The rows are grouped in 4 different ways at once. Each group adds its own fixed numbers to the row, and there is some noise. The rows also spread widely along 14 directions, which tell nothing about the answers.
In the rows, zero is written as 128.
Known rows, each followed by its group in each grouping:
[138 162  96 138 152 217 157  87 149 139 111 120 110 152 138 150 122 141
 108 132 129  79 133 110 127] : (3) j756 B j59
[158 130 129 134 157 179 159  97  98 151 103 103  98 139 183 131  92 198
 161 157  92 106 121  87 123] : (4) j667 V j421
[151 116 100  80 150 152 112 120 179 104 124  76 136  98 138  99 178 100
 108 157 129 113 134 135 112] : (1) j392 B j922
[100 108 129 164 140  70 157 156 181 143 120 149 120 126  99 126 135  97
 104 110 145  90 168 137 127] : (0) j634 T j59
[125 213 142  82 169 162 121 121 100  97 134 124 145 158 129 129 139 111
 114 152 128 142 124 155 142] : (5) j667 V j922
[148  36 117 144 122  50 138 144 127 128 107 139 112 117 101 122 139 115
 138 109 172 156 114 146 169] : (4) j781 T j421
[138 112 163 153 135 117 122 116 117 137 145 152 122  82 145 118  99 131
 143 160 143 168 107 190  73] : (2) j392 B j989
[109 116 175 168 108 115 167 133 135 199  95 109 132 122 131 139 105  91
 157 165 129 100 161 142  91] : (1) j756 T j989
[144 138 176 131 102  80 140 135 134 198 148 141  93  84 104  91 113 139
  90 134 102  80  92  98  71] : (2) j600 V j922
[132 121  98 144  68 164 137  93 119 158 130 115 173  84 135 146 105 140
 128 122 137  85 119 162  82] : (5) j600 V j59
[127 180 131 145 159 136 129 125 155 143 146 161  83 116  76 115 191  75
 120 118 135 136 135 146 107] : (3) j634 T j59
[151 118  58 138 119 129 128 174 127 128  97 109 115 113 164 173 137 107
  96 127  94 118 142 148 125] : (0) j781 T j989
[162  94 150  91 141 138 149  93 155 140 114 124  76 126 126 101 105 116
 110 157 155 121 117 135 140] : (4) j667 T j989
[128 157 103 139 158 200 143 142 124  97 119 105 162 142 187 169  74 143
 116 158 110 118 144 170  97] : (2) j634 B j922
[120 170 148 110 176 159 153 136 118  81 109  51 154 167  68  90 199  91
 170 121 112 178 163 113 158] : (0) j756 V j421
[134 159 130 121 158  95  99 171 106  87 143 123 181 111 150 139 133 127
 113 132 126 143 114 156 103] : (1) j392 B j922
[ 94 167 152 172 141  91 142 119 155 164 123 149 118 116 107 118 197  95
 155 122 145 127 162 147 104] : (5) j756 B j59
[116 157 197 151 106 108 156 141 129 203 114 112  85  99 120  94 122  93
 135 169  81 145 144 164  60] : (5) j600 V j989
[106 152 183 159 118  96 134 150  81 144 135 144 102 120 117 115 110 122
 130 153 106 204 107 191  97] : (2) j392 B j59
[120  84 117 190 124 110 157 122 156 165  90 146  78 119 155 129 145 129
 136 111 139 154 157 155 126] : (1) j392 B j922
[130 152 100 135 102  97 120 116  90 155 103 116 122 116 144 136 216 110
 152 108 132 147 131 118 142] : (0) j392 B j989
[171 173 119 160 165 171 141  76 118  81 147 134 133 109 116 114 167 186
 137  45 151 150 121 100 100] : (3) j781 B j421
[139 200 136 178 161 145 130 173 146 162 136 149  99 110  96 137 172  56
 116 121  99 129 139 133  78] : (0) j392 B j989
[124 149 166 144 146 106 169 182 114 110 102 120 154 182  85 132  89  93
  88  83 138 141 149 126 157] : (0) j392 V j922
[153 183 128 120  94 145 117  85  71 146 142 112 149  89 155 134 151 169
 140 119 114 109  96 118  76] : (5) j781 B j59
[ 86 145 157 200  82  95 155 152 130 225 135 149 125 110  94 133 117 111
 124 150 103  80 120 123  85] : (2) j600 B j922
[151 146 182 167 183 152 169 127 144 134 115 115  98 125 129 106 112 136
 151 129 115 144 151 126  80] : (4) j781 B j59
[130 105 137 164 116 165 151 129 107 173 119  88 153 114 110 128 106 132
 169 159  93  99 127  99 103] : (0) j392 V j989
[125 153 100  99 137 140  91 116 113 136 159 154 126 113 121 128 174  95
 125 171 138 112  86 151 135] : (0) j634 B j922
[133 144 180 149 138  68 167  75 109 176  86 165  42 138 155  92 175 143
 155  86 165 175 159 131 138] : (3) j634 V j421
[124 112 129 151 105 110 161 184 128 177  83  96  99 142  97 146 137  71
 114 138  91 127 145 133 133] : (1) j756 T j59
[129  92 141 122 108  94 159 140 118 129 107  85  81 122 121  87 123 173
 101 133  78 166 122 125 131] : (2) j781 V j421
[115 113 103  98 119 110 115 128 146 180  98 149  93 132 144 136 160  59
 113 191 157 113 124 174 164] : (4) j392 V j922
[134 128 148 114 168  94 117 112  89  76 125 135 174 128 149 132 124 134
 154 132 182 173 119 183 132] : (3) j756 B j59
[128 178  85 122 127 137 132 130  90 168  98 102 120 136 187 162 170 153
 142 146  81  83 143  97 126] : (5) j634 V j59
[151 179 119 118 167 129 115 126  79 131 119 134 145 136 200 170 120 152
 146 143 142 100 115 123 129] : (1) j600 T j989
[119 157 143 135 121 117 144 162 156 167 119  88 108  99 137 109 123 109
  90 170  62 103 142 142  64] : (3) j600 B j59
[153 161 143 123 139 135 156 141 104 132  87  80 181 145 166 162  98 100
 143 118 146  88 164 123 113] : (0) j600 T j59

New rows, each followed by its group in each grouping:
[154  73  77 100 137  94 117 148 154 135 109 127  88 105 157 139 138 105
 102 160 127 108 122 158 136] : (5) j634 T j59
[177 160 104 107 198 136 123 143 101  86 117 100 167 150 167 155 136 150
 139 119 133  88 120  75 143] : (0) j756 B j421
[134  95 100  98 141 161 147 129 146 147  87  63 106 140 118 118 163  77
 154 189 104 110 151 119 162] : (0) j667 T j59
[175 177 159 113 189 210 148 128  55 119 116  74 130 169 157 135  81 161
 164 172  85 122  98  78 130] : (0) j781 B j421
[169  52 122 125 182 140 150  98 162 135 116 141  81 127 143 109  86 180
 124 143 150  83 104  94 148] : (1) j756 V j421
[147 159 127 120 128 121 116  95 120 130 153 167 136 112  94 119 160 131
 109  91 174 113  92 116 131] : (4) j392 V j989
[124 138  97  64 126 150 115  84 125 100 116  89 160 132 127 123 189  82
 145 158 171 130 140 155 171] : (0) j667 T j989
[166 163 109 136 143 100 118 122 159 161 105 154  51  88 176 136 195  92
 113 111 133 141 154 152  91] : (5) j392 T j989
[146 124 121 118 103 134 153 123 150 102 122  83 138 118  80  92 157 142
  77  55 120 130 135  94 126] : (1) j392 V j922
[122 101  53 148 163 127 119 151 152 108 128 137 158 133 114 170 156 111
 130 133 147  84 132 121 167] : (0) j756 T j989
[147 140 126  43 129  82  93 156  62 121 125 118 188 144 122 152 117  90
 108 175 154  91  72 139 168] : (5) j756 V j59
[ 99 115 160  83 148  86 130  50 110 132 112 119 136 146 147  98 172 152
 183 173 202 117 133 125 187] : (1) j781 T j59
[140 158 173 178 183 149 168 151 157 176 110 154  49 135 137 119 100 120
 116 140  96 128 151 123  88] : (2) j392 V j922
[157 192 157 174 188 143 150 178  80 126 112 139 163 149  88 161 146  70
 176  81 144 151 150 130 108] : (2) j634 V j59
[176 156 133 119 169 180 146 114 121  88 118  91 173 143 114 138 143 107
 159  84 162 125 148 109 120] : (5) j634 T j922
[140 143 171 177 160 103 153 135 175 166 126 184 109 106 126 138 106  86
 108 118 173 101 147 158  71] : (2) j756 B j989
[138 202 104 134 121 197 124 101 140 183 142 155 107  89 166 156 135 117
 104 158 113  66 128 148  56] : (2) j634 V j989
[136  91 132 115 139  87 151  98 173 115 115 110 138 119 153 106 126 174
 107 118 159  84 140 101 125] : (4) j756 B j989
[ 99 139  72 137 102 148 146 149 164 123 137  90  85 126  82 110 165 133
  69 125  55 122 130 127 137] : (0) j600 T j59
[118 123 125 130 140 136 159 106 182 155  96 171  94 150 105 131 128  56
  94 129 194 111 159 185 165] : (5) j667 V j421
[150 123 139 154 155  77 137  98 158 168 129 170  84  94 162 118 151 162
 133 107 150  81 140  91  91] : (3) j634 T j922
[125 146 153  81 161  84 149  99  95 122  76  81 120 173 196 114 150 169
 149 154 140 124 152 102 175] : (5) j781 B j59
[186 153 138 108 105 177 166  43 145 158  93  97 123 121 175 120 122 160
  99  76 167  57 143  64  96] : (3) j392 B j922
[128 126 135 151  84 108 104 121  76 131 179 152 162  78  73 134 138 134
 144 124 137 159  68 163  92] : (2) j756 T j989
[ 90 125 151 141 129  87 146 157 150 178 117 151  94 132 111 114 109  79
 100 178 122 115 136 174 132] : (0) j600 V j989
[124 109 111 127 139 148 126  69 186 151 124 158  91 101 105  95 200  71
 146 135 187 131 146 165 137] : (0) j392 V j922
[141 130  85 141 129 186 122  60 126 142 120 142 154 123 138 154 164 114
 166 125 195 102 121 137 145] : (5) j392 B j989
[110 134  96 146 159 137 148 158 127  77 133  99 104 160 129 123 109 184
  98 126  72 155 125 129 161] : (0) j600 T j421
[162 172 116 133 231  98 122 183  95 108  96 137 141 153 186 173 129 124
 138 141 130 108 138 111 138] : (3) j781 B j59
[ 93 164 158 110 140  89 142 114 142 106 124 103 156 151 104  96 170 120
 111 124 159 137 151 127 151] : (2) j392 B j989
[133 101 135 164 127 170 179 101 182 124 107  89 115 116 127 110 102 140
 122 107 124 120 179 133  94] : (0) j392 T j59
[132 124  99 162 115 166 162  97 151 160  85 124 106 128 151 153 145 109
 136 117 144 119 164 160 115] : (5) j756 B j59
[132 191 193 117 138 101 134  93  86 121 150 163 108 131  96 103 144 139
 123  93 162 161 106 136 127] : (1) j667 T j59
[130 151 149 108 141 104 140 100 164  81 145 140 131 130  71  97 156 113
  79  69 195 144 135 142 141] : (2) j392 T j59
[153 126 140 155 146 142 142  88 124 170 126 105 114  88 156 114 133 177
 182 146 108  90 128  87  74] : (3) j600 T j59
[200  67  93  80 141 104 109 130 118 150 101 109 127  94 129 122 178  70
 157 137 163  97 105 110 143] : (0) j634 V j421
[ 96 170 109 162 112  72 113 146  83 115 159 164 159 117 100 142 187 144
 131  89 132 151 105 145 128] : (4) j634 B j59
[120 143 119 173 144 141 136 120 172 160 131 147 141  92 163 155 113 113
 135 153 144  62 160 154  74] : (0) j781 T j421
[148 208 158 116  98  98 151 163 102 172  93  94 126 139 120 142 165  73
  90  98 101 110 143 103  99] : (5) j756 B j989
[115 224 188 126 183 208 161 113 131 139 147 108 101 176  95  97 123 134
 119 162  93 104 125  90 118] : (1) j634 B j421
[127 139 153 148  91 107 147  98 141 204 120 113  68  81 130  89 185 140
 141 142  93 115 131 107  74] : (4) j781 B j59
[149 131 194 133 105  56 138 137 116 194 122 144 115  91 120 108 139  84
 134 130 147 118 117 133  75] : (4) j634 B j989
[127 140 122  97 126  83  99 133 142 108 145 149 161 107 107 131 152  64
  97 131 189 122 118 181 136] : (0) j392 T j421
[120 116 189 195 150 119 155 104 156 165 148 168  88  96  95  93 124 140
 151 126 139 142 125 141  75] : (1) j756 B j989
[136 145 169 114 185 150 143 115  91 106 116 160  82 178 115 117 110 101
 140 142 162 198 111 179 172] : (0) j756 V j922
[136 143 165 106 159 133 146  85 117 169 124 185  80 162 115 116  94 124
 107 144 187  88  90 129 172] : (1) j600 V j59
[115 138 118 130 130 178 152 124 145  67 145  84 157 145  67 100 148 132
 110  99 117 167 130 143 133] : (4) j634 B j922
[125 110 130 132 141 186 171 101 184 105 122  91  61 138  94  74 142 134
  97 126  97 168 141 139 126] : (0) j756 B j922
[138 168 127 119 140 162 152 103 121 157  90  77 122 141 116 122 200 105
 173 127 117 115 159  96 129] : (5) j756 V j59
[123 162 204 168 178 109 162 150 131 192 103 140  50 146 105 103 156  65
 164 165 106 160 149 132 110] : (0) j756 B j989
[105 197 149 143 127 158 166  98 112 112 119  85 114 167  85 109 195 142
 149  92 110 178 154 106 146] : (4) j756 T j989
[115 168 134 185 142 148 177 127 121 126  99 125  73 144 171 135 117 181
 113 104  88 173 163 151 104] : (2) j781 B j59
[160 115 101  68 154  84 116 162  89 115  93 107 100 144 172 135 136 117
 103 162 112 133 105 130 176] : (0) j667 B j59
[110  94 180 143 106 129 195  63 147 161 118 131  60 148 111  72  82 199
 101 114 127 124 134 109 137] : (5) j634 V j989
[137 240 114  91 155 133  94 133  94 115 137 118 121 113 168 136 211 106
 129 146  96 148 127 156  90] : (5) j634 B j59
[138  76 112 142 147  82 129 102 122 103 116 152 133 107 162 125 142 162
 158 102 173 157 134 158 137] : (0) j756 V j922
[110 167 186  82 152  92 131  95 101 103 136 128 169 156  98  93 143 118
 126 139 183 135 115 128 162] : (3) j667 B j922
[117 165 116 134 110 113 117  94 141 165 143 181  92  93  78 114 207  83
 111 112 157 132 116 165 112] : (3) j756 V j59
[111 103 110 131  77  97 124 121 142 133 144 142 130  96 107 126 144 111
 102 123 145 138 116 180 115] : (4) j634 T j922
[100 127 155 141 209 125 139 107 186 125 135 150 153 140 135 123 116 121
 159 183 183  73 150 142 126] : (4) j756 B j59
[125 112  80  93 150  89  99 105 116  81 132 120 144 113 135 111 205 143
 142 131 154 157 113 149 160] : (3) j634 B j59
[119 206 165  98 149 111 136 168 112 123 118 107 152 148 107 127 144  66
  99 150 122 131 141 150 120] : (2) j667 B j59
[125 138 145 106 225 145 135 153 143 122 112 127 123 164 144 133  98  95
 142 209 130  99 140 144 148] : (0) j756 V j59
[138 156 106 172 128 131 140 131  71 102 126 132 124 116 156 145 137 193
 134  73  94 176 128 135 110] : (0) j781 V j989
[126 145 102  97 143 176 142 100 133 118 102 119 107 167 168 155 100 129
  94 163 152 108 135 153 167] : (2) j392 T j59
[113 177  97 164 153 187 167 115 153  93 107  90  88 140 162 128 156 165
 123 106  75 164 189 141 116] : (0) j667 T j421
[110 114 109 137  94 138 127 104 167 158 138 131 182  88 139 152  96 106
 116 164 165  56 136 178  89] : (5) j600 T j989
[107 105 124 109 104 156 128  73 116 125 145 136 126 128 128 125  88 155
 116 174 160 127  93 172 147] : (2) j392 T j59
[105 145 119  67 125 101 101 146 108 136 124 115 138 147 140 145 140  80
 110 215 128 117 104 172 160] : (5) j756 T j922
[123 134 147 165 162 164 155 124 186 158 124 132  77 118  75  90 150  83
 123 146 118 140 151 147 104] : (3) j392 V j421
[110 103  73 144 128 176 136 150 132 144 130 125 137 142  75 149 127  98
 124 161 110  99 113 145 157] : (5) j634 V j59
[130  79 109 189 151 178 162 101 160 150 108 129  93 109 174 133  87 165
 153 150 122 123 143 165  97] : (1) j600 B j59
[138 134 136  95 108 137 131 109 149 142 151 115  89 108  98  97 116 139
  66 159 100  98  87 120 107] : (3) j756 T j421
[127  91 123  93 149  69 130 149 116 169  88 126  62 164 136 116 150  97
 115 186 127 114 105 108 207] : (0) j392 B j59
[168 201 137 124 183 132 149 140 118 135  84 122 102 157 141 136 180  86
 131  80 142 126 168  97 139] : (0) j392 V j59
[152 136 139  86 105 102 124 156  95 148 120 107 165 139  54 125 153  40
 106 130 166 115  85 123 160] : (2) j600 B j989
[124 237 154  95 100 118 115 139  94 147 141  71 165 113 109 117 196  96
 129 136  87 115 128 111  84] : (5) j600 T j922
[100 188 120 126  85 109 135  98 129 133 127  80 133 107 127 104 205 159
 111 100  95 124 156 104 102] : (3) j392 T j59
[151 138 192 119 109 123 145  97 104 149 151 130  90  91 116  76  95 177
 107 127 101 143  90 128  77] : (1) j667 V j421
[117 136  96 131  93 134 151  91 187 123 123 122  74 110 116 101 181 135
  66  94 129 145 143 157 116] : (2) j756 B j421
[ 97 169 136 160 117 189 175  94 123 163 114 143  33 175 120 129 114 152
 102 144 100 156 128 143 157] : (4) j781 T j989
[146 105 166 121 205 156 155 129 150 125 122 130  98 156  96 103  95 118
 138 168 140 124 118 117 143] : (2) j756 V j922
[ 96 216 114 181 130 185 162 112 133 138 111 116 101 146 127 147 186 118
 138 108 109 158 182 152 114] : (2) j781 T j421
[193 125 137  91 108 144 138 123 120 144  97  63 137  91 140 113 134  92
 112 134 120 113 123 123  79] : (3) j781 B j421
[144 145 153 106 178 101 129 167  95 107 120  68 135 138 149 106 143 147
 155 167  73 150 125 106 120] : (5) j634 B j421
[158 118 144 149 142  85 121 160  89 141 145 163 100 104  86 121 150 105
 138 114 130 168  83 144 112] : (2) j634 B j59
[114 133 127  97 104  57 123 146 127 106 161  93 114 120  72  75 171 172
  80 119  85 137  85  93 150] : (4) j600 T j421
[127  91 160 103 133 148 147  91 124  74 130  79 218 134 115 117  77 138
 156 152 192 128 129 163 136] : (4) j781 T j421
[152 131 125  83 150 127 126  93 146  92 130 120 175 119 160 132 117 140
 117 127 188  85 132 130 128] : (4) j667 T j922
[132 192  86 133  69 139 115 124  60 124 130 132 155 114 167 181 141 143
  99 105 118 150  98 176 105] : (2) j756 B j421
[102 157 160 100 108  91 123  76 124 190 142 124 131 107 132  92 187 123
 151 177 142  65 118  94 117] : (0) j634 B j989
[131 108  84 131  90 108 129 112  89 169 113 136  81 127 118 126 167 151
 124 122 113 139  89 119 173] : (5) j600 V j989
[172 121 111  98 122 167 158 148 114 125  64  13 150 135 170 130 131  98
 140 141  91 127 158 120 119] : (0) j600 B j421
[132 117 131 143 165 196 140 134  94  78 140 106 171 159  91 144  67 132
 150 147 133 151 107 151 149] : (0) j392 T j59
[149 150 155 138 141 209 161 132 116 120 122 102 111 141 109 121  69 129
 109 138  93 159 120 155  98] : (4) j392 V j59
[144 123 135 111  98 152 122  93  96 191 120 106 121 100 152 122 127 133
 158 190 114 104  96 122 103] : (4) j392 V j989
[139 180 170  83 104 129 130  79  90 130 147 101 157 102 159 102 117 183
 119 133 117 105 112 119  73] : (5) j634 V j989
[123 125 131 174 165 123 163 118 119 117 102 114 158 153 108 134 156 143
 178  91 158 126 157 102 153] : (5) j781 B j59
[181  97 123  73 148 107 102 111  72 120 128 103 162  99 141 120 143 146
 165 159 153 114  79 102 136] : (2) j781 V j989
[131 184 142 110 142 176 127 147 136 159 139  69 119 107 100 102 163  84
 134 200  64 108 116 124  77] : (2) j600 B j59
